The same things were measured in two ways. Each way mixes the same 9 hidden numbers, adds some noise and spreads widely along 5 directions of its own, which tell nothing about the thing.
Some things both ways: the first way, then the second way.
[ 13.9   4.1 -23.3  11.6  -1.1   1.0 -17.0 -11.6  10.5   9.7 -20.9   6.0
   7.7  -4.6 -11.4 -25.5 -29.8  -9.3  -1.0 -18.9   5.3  12.7   2.1   2.3
  30.7]
[-12.8  -9.5 -13.1   1.1   8.4   8.1  11.1   6.6  -6.8   9.0 -29.9   7.8
  -6.7  10.7 -10.9   8.0  -1.4   6.9 -19.9]

[  2.7  -7.4 -10.1   5.9   2.6  -9.9 -22.4  -1.9   4.2  -5.8  -7.8   6.6
   2.4   5.4 -12.4   1.8  -6.3   4.5  -2.2  -8.6  -2.7  11.8  12.9  -5.6
  19.7]
[ 16.7   0.9   1.4  10.5 -18.1  11.8   2.1   5.1 -16.6  13.2 -14.9 -39.0
  18.5   1.1  61.5  39.0   8.3  -0.7 -19.3]

[  5.1  -5.3  -7.5   0.4  -5.3   1.6 -11.5  -0.7  10.1  -6.1  -3.3   8.5
  -2.9  17.1  -0.5  -2.9  -1.4  -9.2  10.6   2.3  11.9  10.0  -0.6  10.6
  -2.2]
[-11.3  -3.5  -5.5   9.3  16.9   9.6  14.6  -5.6   9.4 -11.3  -1.2  18.6
 -13.1  -8.2 -12.6  -7.8 -23.7  -6.0  -6.6]

[  2.4   7.2   9.2 -15.3  -3.0  -9.7   3.1  11.8 -11.4  -0.2  46.4  -2.8
  -1.3  22.5 -15.4   1.0  -2.7  17.4 -18.8 -18.1 -12.7  -3.9  13.7  -4.6
 -13.1]
[ 12.6  -3.3  -8.5  -1.3  -4.2  -0.6  10.0   9.7  24.9 -15.4   8.8  13.3
 -16.0  -2.8 -12.5  -0.9 -19.6 -19.2   0.7]

[  2.5  11.4  -9.9  17.4  -6.6 -21.6 -13.1 -38.2   5.1   7.3   2.6  29.2
   9.3  40.6 -15.5 -23.9   6.1 -37.2 -16.1 -11.7 -41.5  -2.6 -16.2  26.2
   8.3]
[-18.4 -12.8   5.4  16.6   5.9  23.0 -20.1  -5.6 -22.5  -9.9   2.4 -17.1
  -3.9  -3.8  15.3 -11.2   4.7  14.9 -23.9]

[  5.9  17.9  36.2   1.8   4.2  -8.0  -5.8 -11.7 -11.4  10.1  15.9   0.4
  -8.1  -1.4 -16.3 -27.7 -17.0 -17.7 -12.2 -15.8 -27.4  -4.5   7.4 -20.2
  22.3]
[-22.4   7.7   6.6   0.7  22.0  17.5 -12.0 -10.7 -23.0   2.1  17.5 -13.1
 -19.1   1.5   5.6 -12.2   4.8  11.4 -13.9]

[ 18.5  -6.3  14.9   0.9   7.8 -19.5   6.0   3.3  -9.3  10.1  23.7  -6.3
  10.9   3.2  15.2  -6.9  -8.1  15.2  -5.7 -20.1 -14.0  -3.3   8.6 -11.4
   5.2]
[-13.2  10.8  -8.3   9.9  -3.6   0.3  22.2   5.0  14.5  -3.9 -21.9  10.6
   2.3   2.1  -0.7  30.1 -15.9   6.0 -13.1]

[  5.6 -11.1  36.4 -12.3   2.2  22.9   5.5  11.3  -4.0  17.3  -6.7 -21.2
 -10.9 -13.1   8.3   8.4  -5.6  16.0   7.8  -4.0   9.6  -3.3  17.7 -15.6
   9.1]
[  4.7  12.1  10.5  -1.6  -2.4   3.1   8.4   2.5  10.5  -8.1 -10.0  10.4
  -6.0  -1.0  -3.0  16.1 -20.4 -24.2 -26.9]

[  4.8 -10.5  10.7  11.4   9.8   1.1   0.8  -3.5  -6.9  -2.8  16.5  -0.5
   1.2  13.6   4.0   2.6  27.7   0.0  -0.2   1.6  -8.2  -5.7   9.1  -4.9
  -5.9]
[ -9.4 -33.7 -17.2  36.5   6.5  15.9  14.1   2.3   6.5 -18.7 -19.2  -8.5
  15.2 -13.4  16.5   1.4 -13.3   2.8   2.8]

[ -0.8  -3.7  13.7 -10.5  -4.6   0.9  -4.1  -3.1  -1.4   9.5 -16.3  -7.8
   1.0   1.9  -1.7   5.9 -12.9  11.3  -2.3 -10.6 -11.8  -5.1   6.3  -2.1
   5.3]
[  1.4  14.1  -3.9  12.2  -9.6   8.2  -9.7   5.0   5.3  -4.6   0.1  -0.7
  -1.7   9.7  11.0  38.0 -23.1  22.7  -6.7]

[-15.6   8.5  -6.6  12.5   6.1  14.0   0.6   2.7  -0.1   7.9  -4.3   3.6
  -8.1 -13.6  -0.4   4.6  15.7  -0.5  -4.0   5.4   3.9   2.0   1.4 -10.7
  -2.6]
[ -2.0 -13.6 -16.7   8.3  -5.5  14.4   0.7   5.6 -20.1  -7.6   9.9 -34.5
  -6.8  13.3  30.1   5.3  14.1   3.4  22.9]

[ -4.3 -21.5 -10.3  -8.9  12.4  12.0  15.6   5.3  18.2   2.3  -6.3 -13.7
   0.9 -16.8  20.2  22.2  18.8   5.4  18.2   1.2  17.8   5.0  -4.5  18.6
  -4.6]
[ -9.3  19.3 -22.4   6.7  -5.0   7.8  14.4  -0.7  -0.1  11.4  -1.7  -2.9
 -12.2   8.8  15.5  31.1   6.4  28.5 -10.3]

[  0.4 -10.1  -2.2   5.0  10.0  14.2   3.0  -5.1   1.9  12.8  -8.6  -9.9
   6.3  -1.0  20.7  13.2  13.3  12.1   9.8   1.1   3.1  -4.9   0.2   8.2
  -7.5]
[ -5.7 -12.1 -14.6   8.5  -2.7   2.3  -3.6   0.3  -9.6 -14.0   4.6 -10.0
   3.3   5.5   8.2   4.7  -7.5  23.4  21.1]

[  8.0  -5.6   0.2  -3.4 -12.4   1.4 -19.5   0.6   0.0  -8.5 -27.5  -2.3
   2.1  10.5  -0.9   5.8 -21.1  11.9   9.5   3.3   9.1   3.5   8.9  -6.8
   4.1]
[  7.6  -4.6   0.6   8.8   0.9   7.4 -12.9   6.3   3.5  -6.1  -9.1   1.6
   8.8  -3.7  14.2  18.6 -31.2   4.4   3.1]

[-14.3 -10.3 -20.9  -3.1  -9.0   8.1   0.8  18.8   6.2  -2.8 -11.3   6.0
  -7.7  -6.8 -12.6  -5.0  -7.2   6.0  -7.2 -13.6  16.4   7.1   7.0  -3.3
  -4.2]
[  4.9  -3.7 -16.4   4.3  12.7  -0.4  -5.7   2.3   7.8  19.1  15.5  16.1
 -23.7  17.1 -18.3  -5.9 -19.3  -2.3  45.2]

[ -4.2  -7.7  17.1 -12.8   2.9  10.5   0.8  -2.9  -3.8   9.4  12.5  -9.8
  -3.8  10.7 -13.9  11.3   9.7   9.2  -8.5 -13.9 -14.9  -8.8  13.7   5.2
   2.6]
[ 15.6  -2.3   6.6  -1.8 -12.8  -2.2   0.6  -0.1  13.1  -9.2  -6.3   2.7
   3.5  -6.4   3.9   2.1 -11.1 -23.9 -37.9]

[ -7.2  -3.8  -4.0   7.3   1.6  18.8   2.3  17.5   9.3  -2.5  10.0   6.9
 -13.5 -14.1 -11.7  -3.1  18.9  -7.1  -4.7  -6.1  16.6  -3.7  11.4  -9.5
  14.0]
[  6.9 -22.2 -16.6  22.4   4.8  15.0  25.9   6.4   5.9   4.0 -16.1 -18.0
  -6.6   7.9   0.5  -0.2   0.2 -21.7 -10.0]

[-20.0   8.1 -12.4   4.0  -2.9   7.8 -23.1 -16.7   9.3  16.1 -38.5  10.1
  -2.2  -0.2 -13.1   5.8  -7.6  -6.9  -6.8  -5.4 -12.3   3.2  -1.9   9.3
  14.0]
[ -2.2  -0.9  -0.9  -1.6   0.2  -3.3 -23.6  -3.3 -22.9  -6.9  15.0 -24.7
   0.0  20.4  13.8  -3.1   1.1  10.8  10.3]

[ -4.7  -2.7   7.8 -16.8   3.2  21.1  -5.0  15.8  17.0  31.8  -7.4  -6.3
  -8.4 -26.9  -3.5  12.9 -10.7  17.6  -7.7 -24.1  10.3  -3.5  16.5   0.7
  35.8]
[ -2.1  12.0 -15.0  14.0   4.6   2.0  13.4  -1.6   1.8  -1.2   3.7 -18.9
  -7.6  18.4  -0.2  16.9  -5.9  10.1 -16.1]

[ -7.9  -6.2 -11.8 -16.6  -3.8  26.1  -4.8  33.3  29.6  -4.5 -17.5  -3.5
 -12.1 -31.6  19.4  31.1   0.4  13.6  22.9  12.4  52.2   5.5   1.5   5.9
   6.6]
[ 13.4   0.3 -16.7  -4.1  13.1  -9.2  10.2  -2.4   6.2   1.2   6.5 -10.7
  -9.7  12.5   3.0  -4.9 -11.0 -16.7   0.9]

[ -6.7  -4.7  32.0  -4.0  17.6  -7.7   7.3   6.5  -6.9  18.7   9.6 -10.7
  -8.2 -26.0   8.1  -2.0  -2.8   6.7  -6.0 -18.9 -15.5  -0.2  12.1 -24.0
  14.9]
[-15.2  -4.2   6.2 -14.8  36.8 -11.5 -13.6  -4.0 -30.9  15.3  18.8 -18.3
 -14.9  28.2  -3.6 -33.9   8.8 -12.6  48.1]

[-12.6  -4.1   0.1  -2.0  -2.1   5.5 -10.4   1.1  -4.2  -4.8 -10.9   0.8
  -8.8   7.3 -18.4  -1.8  -3.5   0.3  -4.6  -4.0  -2.6   6.5  11.5  -7.8
  -2.4]
[ 21.2  -1.7   3.5  -8.5 -12.3   4.3  -4.4  12.3  -3.8   5.0  -6.6  -6.6
  -4.2  10.4  17.2  16.6  -8.2 -24.8   3.1]

[-14.8  27.8  10.0  -8.4   1.1  -2.8 -14.6   0.8  -7.9 -13.7   2.6  -3.4
 -11.6 -11.9 -17.8   0.0 -19.5  -7.6   0.8   5.5  -4.1   3.9   0.4 -17.4
   0.6]
[ -6.9  29.4  -9.5 -13.5   4.5 -11.1  -9.6 -29.5   8.3   8.1  19.6  11.6
  -6.6  -8.9  22.5 -14.1   7.1   7.3 -33.8]

Other things, the second way, with their names:
Q112: [-23.5   9.2  -1.4   6.1  24.9   5.5  -9.9   0.7 -12.2  -2.8  28.5   0.1
 -23.4  21.4 -18.7  -1.9 -14.3  24.0  54.9]
Q953: [ -2.4  -2.5   1.5   1.5  -2.3   0.4   8.2   9.7   1.3  -7.9 -18.2   0.0
   0.6  11.7  -0.7  15.6  -7.5 -14.4  -4.8]
Q505: [  6.4   6.2  11.3  -4.4   1.6  -5.4  -6.0   9.4  -7.6 -11.8   9.1 -19.8
 -10.1  27.8 -14.1   9.7 -17.9 -11.1   2.5]
Q948: [ 10.1   8.4  -5.5   0.3 -14.8   5.2   5.8  13.8   6.1  -7.8 -13.7 -16.4
  -2.9  15.7  19.0  38.9  -9.2  -6.4 -27.6]
Q192: [ 11.5   1.2  -2.5  15.3 -18.8   5.7   4.6   1.0   1.1  -2.6  -4.8 -18.9
   4.2   8.8  17.0  21.2  -1.8 -13.4 -18.6]
Q427: [  4.3 -12.9  -8.9   5.4 -15.2   4.4  10.2   8.5   1.8 -18.5   2.6 -23.0
  -1.4   6.5  -2.1   5.3   5.3   7.5 -30.7]
Q134: [  3.9  12.2  11.7 -10.9  -4.8   8.7 -10.0  12.9 -12.5  -6.3  30.9 -11.6
 -25.9  14.3  -9.0  11.8  -5.9   9.3  18.1]
Q366: [  5.6   6.6 -15.1  -4.4  -9.0   0.7 -12.6  -1.3 -12.1  -2.4  -1.0 -24.8
   2.6  13.9  41.7  20.2   4.4   8.7 -17.7]
Q370: [-13.4  12.1  -6.6 -14.0  15.7  -5.9 -20.8 -10.9  -3.5  16.7  25.9  15.7
 -22.1   4.7   1.0 -15.3   0.9  14.4  24.7]
Q962: [-20.7   4.9  -1.0   0.7  -4.7  13.9 -11.1   7.6 -22.6  -8.5   2.5 -20.4
 -10.9  13.6  11.0  13.0  17.8  27.4 -15.1]
Q718: [ -8.4 -18.7  -7.9  21.8   5.9  33.5 -14.4   1.5 -27.5  18.6 -16.9 -14.3
   0.2  -3.9  42.7  12.4   3.5  15.3  -7.5]
Q104: [  5.8  10.8  -4.3 -10.3  -5.0   4.0  -9.6   6.8   6.0  -6.8  14.2  -2.6
 -17.5   5.1  16.4  12.6  -4.3  -0.4  -3.2]
Q415: [-12.3  -9.2  -7.4   2.5  15.9  10.9   8.7  10.0   7.3  -3.8   9.0   4.9
 -21.3  -1.7 -11.6  -8.0  -5.0  10.6  13.4]
Q978: [ 11.6  22.9  18.6  -3.6 -16.7   6.7   4.1   2.2  -4.8 -26.7  41.4 -29.7
  -5.6  -2.2  17.9  19.1  -4.3   7.0  -6.2]
Q999: [ 20.8  -1.6  14.6  -8.8  -7.6   5.5   4.0  16.3 -12.2  -8.3  -5.9 -25.0
  -8.9  23.5   3.8  18.7 -11.1 -38.1  -2.5]
Q531: [  2.2   3.8  -9.3   8.5  -6.9  -0.2  -9.0 -10.1  11.0   8.8  -9.4   9.8
   6.4  -6.4  20.3   5.8 -13.6   2.0 -21.2]
Q288: [ 13.3  11.9   4.6  14.1 -13.1  -8.6   8.7 -15.2  13.2 -13.1  22.5  -7.3
   8.2  -4.9  13.0   4.1 -16.0 -13.2   1.5]
Q594: [  0.7   9.6   5.1   1.6  -3.0  12.4  -3.7  -5.8 -26.6   6.1  21.8 -28.5
 -16.5  13.0   9.4   1.8  13.0   8.0 -13.8]
Q487: [ 10.2  14.6   1.2   1.0 -14.9  -5.7  10.9  -5.3  12.5  -8.2   4.4  10.1
  -4.1   4.6  -7.1  10.9 -16.6 -22.2 -12.0]
Q238: [ 21.3 -15.8  -8.4   2.5  -8.7   8.6   4.8  -0.8  -8.9   0.3   1.5 -14.4
   1.4   0.4  15.3  -4.5  -2.9 -13.0  -3.6]
Q413: [  4.9   8.3  -4.9 -12.4  -2.4  -0.4  -7.6   2.3   5.0 -11.2  15.6  -4.0
  -9.7   0.6  23.0   4.2  -3.9  -3.3  -1.0]
Q414: [ -8.4  -3.1   7.5   0.9  13.5   2.9  -5.2   1.0  -5.6 -18.4   9.6  -4.5
  -7.6   6.7   0.6  -6.1 -16.7 -17.1  18.4]
Q578: [ -0.2   4.2   2.0  -2.6  10.4   0.6  -1.8  -5.5   6.6  -5.5   9.1   0.2
  -6.9  -2.3   6.1  -8.0 -10.2 -11.1  -7.2]
Q244: [  8.0 -11.0   0.5   4.5   3.1  10.3  -9.6  -3.5  -6.7  -6.9  17.6  -0.5
 -16.5   6.4 -16.7 -17.6 -13.7 -10.5   6.2]
Q964: [  9.9 -19.1 -15.6   3.0 -18.1  -7.3  -8.5  18.9  -0.7 -14.3 -19.4 -17.8
  15.9  24.4   4.1  22.7 -11.2  12.9  -3.9]
Q872: [ -1.2  -5.1  -4.2  15.8  -8.8  11.6   8.0   4.3  -4.5  -4.3   0.9 -16.5
  -9.1  11.1   2.1   6.6   7.0  -2.5 -16.7]
Q935: [  9.3  14.1  13.5   1.9 -23.4   9.6  30.1  24.5  20.3  -4.3 -17.2  -4.3
 -12.9   7.8  -5.1  41.3  -4.4 -26.0 -34.6]
Q496: [ -5.2  13.4  -5.6   3.7 -10.0  16.2   5.1   7.4  -4.5  -3.5  -0.2  -5.0
 -14.2   9.0  10.7  33.3  -5.9  17.1 -18.2]
Q526: [ 10.9  17.6 -12.7  -0.1 -17.8  -8.2  -9.0  -8.5  12.7   9.8  22.4 -12.4
   4.1  -4.0  34.1   8.6  11.5  15.6 -14.4]
Q215: [ -6.5 -12.2   3.7   2.1  14.1   5.5  -1.4   4.4 -13.4  -9.7   2.1  -0.2
 -11.3  12.5 -15.5 -10.8 -13.1 -10.4  22.4]
Q310: [ -6.8 -17.4   4.8   2.4  28.0  -1.4   4.5   9.7 -11.4 -13.9   8.9 -21.3
 -13.1  25.0 -26.0 -18.7 -11.4 -11.2  25.6]
Q225: [ 20.8  27.9   5.2 -12.2  -8.3 -10.4   1.0   3.0   8.3   8.3  14.0   0.4
 -13.6  20.5   4.4  24.6 -18.8 -26.7   6.8]
Q339: [  1.6 -27.9 -10.6  15.3  -4.3  30.2  16.1  11.9 -20.4 -11.3  -9.5 -20.0
  -5.5  -3.6  16.8   6.5   1.3   2.1   1.1]
Q621: [ 18.9  15.4   4.3   2.4 -15.4   2.9 -18.4 -10.9  -4.3  13.5   5.3  -9.3
   7.4   0.9  41.9  23.5 -10.0  -5.1 -10.0]
Q980: [-19.1 -20.8 -15.1  22.2  20.7   1.9  20.8   3.6   8.2 -24.0 -22.4 -21.4
  13.4   1.5   3.7  -0.1  -9.8   9.0 -33.3]
Q737: [ -5.5  -8.3 -26.7  -3.2  -3.2   5.0   6.7   7.5  -6.4 -12.8  20.7 -16.9
 -19.0  11.5   1.7  -3.6  14.5  23.4  16.8]
Q940: [ -3.1  16.8  -7.6   0.2   6.6 -18.5  16.0 -11.6  19.2 -16.0   9.2  18.1
   1.8  -2.2 -18.0   0.5 -25.6  15.0  -4.1]
Q995: [  1.6  -8.5 -10.8  -6.2   7.3   1.4  13.1  20.7   5.6 -21.5   2.1 -10.9
 -17.7  12.4  -4.5  11.1 -12.6  -2.1   5.3]

Some of these things the first way, each followed by its name:
[-16.5  -6.9 -50.0  10.8 -10.5  40.1 -26.2   5.3  28.6 -22.8 -55.2  11.8
 -10.4  -4.1 -13.3  15.5   8.5 -12.2  24.7  26.5  51.3  15.4  -1.8  18.5
   0.6] : Q238
[ -1.1  22.0   8.3  -5.4  -2.4 -11.4   2.2   7.4   1.8  -0.3  13.3   3.2
  -1.1  -9.5  17.7   8.1  -6.0   1.2   1.8   6.5  -1.4  -7.1 -11.9  -4.7
  -4.2] : Q366
[-11.9  -3.7 -11.0  -2.9  -5.5  36.1 -25.6  16.8  10.5  23.9 -39.4  -1.0
 -11.0 -15.7 -10.2  21.9 -11.5  30.3  -3.1  -6.7  27.3   8.7  25.8 -12.3
  26.4] : Q288
[  0.2  10.2  32.7   4.3  -2.1 -15.0  10.1   5.8 -19.1 -19.2  14.8   0.1
  -6.1   0.7  18.0   0.1  10.4  -5.9   6.2  20.0 -11.6 -12.5  -5.9 -27.0
 -22.7] : Q414
[  1.8  -4.0   5.3  -4.3  -0.7  -3.8  -4.2  -2.8  -1.8   2.3  -0.8  -0.4
   2.2   7.9  -1.9  -0.7  -7.1   3.1  -2.0 -11.1  -6.8  -1.1   4.0   1.3
   0.6] : Q531
[  9.1  14.6  -7.8   1.3   4.1 -12.2   0.0  -9.2  -0.7   5.0  44.8   7.0
  13.8  20.3 -14.8  -5.4   9.7   0.0 -20.3 -22.9 -27.5 -16.7   1.0  15.7
   6.5] : Q427
[  0.7  -4.1  17.5  -5.9  -0.5   2.0   2.5   8.1   2.8  14.8   7.1   3.1
  -6.5  -0.4   3.8   1.1   1.3   3.6  -6.5 -12.9  -4.3  -4.4   7.1  -3.6
   8.8] : Q999
[  4.7  -0.5 -12.1  -0.3  -1.4   5.2   4.4   6.7  -1.2 -31.0  -0.1 -11.4
  -1.8  -3.9 -11.9   9.1   6.0   4.2  11.6  13.3  15.3   2.0   4.3  -7.9
  -8.5] : Q415
[ -1.7  -9.6  29.3 -19.1  12.3   2.3  24.8   7.1 -10.8  20.2  14.6 -28.5
  -4.2 -15.1   9.3   7.8  -2.7  22.4  -1.7 -18.9 -11.5  -1.1  11.6 -11.5
  -6.0] : Q370
[  0.5   5.7  -7.0  -6.5  -3.8  10.3 -14.4  -5.8   8.6  24.7 -15.0   0.3
  -1.7   3.0 -21.0  -4.4 -23.8   6.9 -13.7 -23.8  -3.8  10.7  11.8   4.0
  25.8] : Q496
[  4.3   7.5 -10.7  12.7  -1.6 -28.3 -11.3 -12.9  -6.3  -4.0   7.4  15.9
  10.5  18.6  -9.7 -16.0  -7.3  -6.3 -14.4 -14.7 -26.2   2.0  -1.4  -3.2
   4.3] : Q953
[ -4.0   0.0 -12.8   3.7   0.6   4.5  -0.5  -7.7   1.6  -2.4 -20.9  -5.5
  13.7  -8.2   9.5  17.4   7.4  10.3   4.7   3.7  -6.8 -17.1  -6.3   7.5
  -3.2] : Q964
[  8.1  -4.3   3.9  -0.4   1.1  -6.4  -2.4   4.0   7.9   9.7   8.6   6.6
   3.2  -0.6   6.9  -0.5  -1.1   2.3  -3.7 -14.4  -3.8  -4.6   3.1   3.0
  18.3] : Q310
[ -4.8  12.7   6.9  -6.8  -1.8 -31.8 -19.1 -10.7  -9.0  -5.9  28.4  15.3
  -1.6  32.5 -27.9 -11.7 -11.1  -7.9 -21.5 -19.8 -35.9   6.4   6.7   1.2
   0.4] : Q578
[-16.7   1.1  -0.1 -14.3  -6.9  -9.6 -10.7  17.5   0.2 -10.3  -6.2   5.3
 -11.1  -4.6 -14.6   6.3 -16.1   9.0  -7.8  -8.7   2.2   6.9  10.0 -13.4
   0.2] : Q225
[  0.7  -2.3  14.4  21.9  10.9  23.3   2.5  -7.2 -13.0 -16.1  14.0  -4.5
 -11.6  10.0  -2.0 -17.0  29.3 -25.1  13.9  17.0   6.7  -2.8   2.6 -12.3
 -18.7] : Q339
[ -0.2   1.2  17.8  -5.3  -1.8 -27.9   4.1  -6.7  -4.0   7.7  24.4  11.2
   6.2  15.0   4.0  -4.2   4.0  -6.5 -15.2 -21.3 -37.2 -18.1  -6.8   7.7
   0.8] : Q505
[ -8.1  -2.9  22.6 -29.8   3.6  26.5  10.0  17.0   1.6  17.2   0.9 -31.1
 -11.5 -17.4   6.3  38.2   0.9  34.4   7.1   1.7  13.8   2.8  16.6  -6.2
  -3.9] : Q413
[ -2.8  -6.1 -21.5  -1.0   2.0 -20.2 -24.5 -11.3   7.4 -13.1   4.1  11.3
  10.9  26.6   1.6   3.8  -5.1  -5.0   5.5  -6.2  -7.6   7.3  -6.6  22.8
  -7.5] : Q940
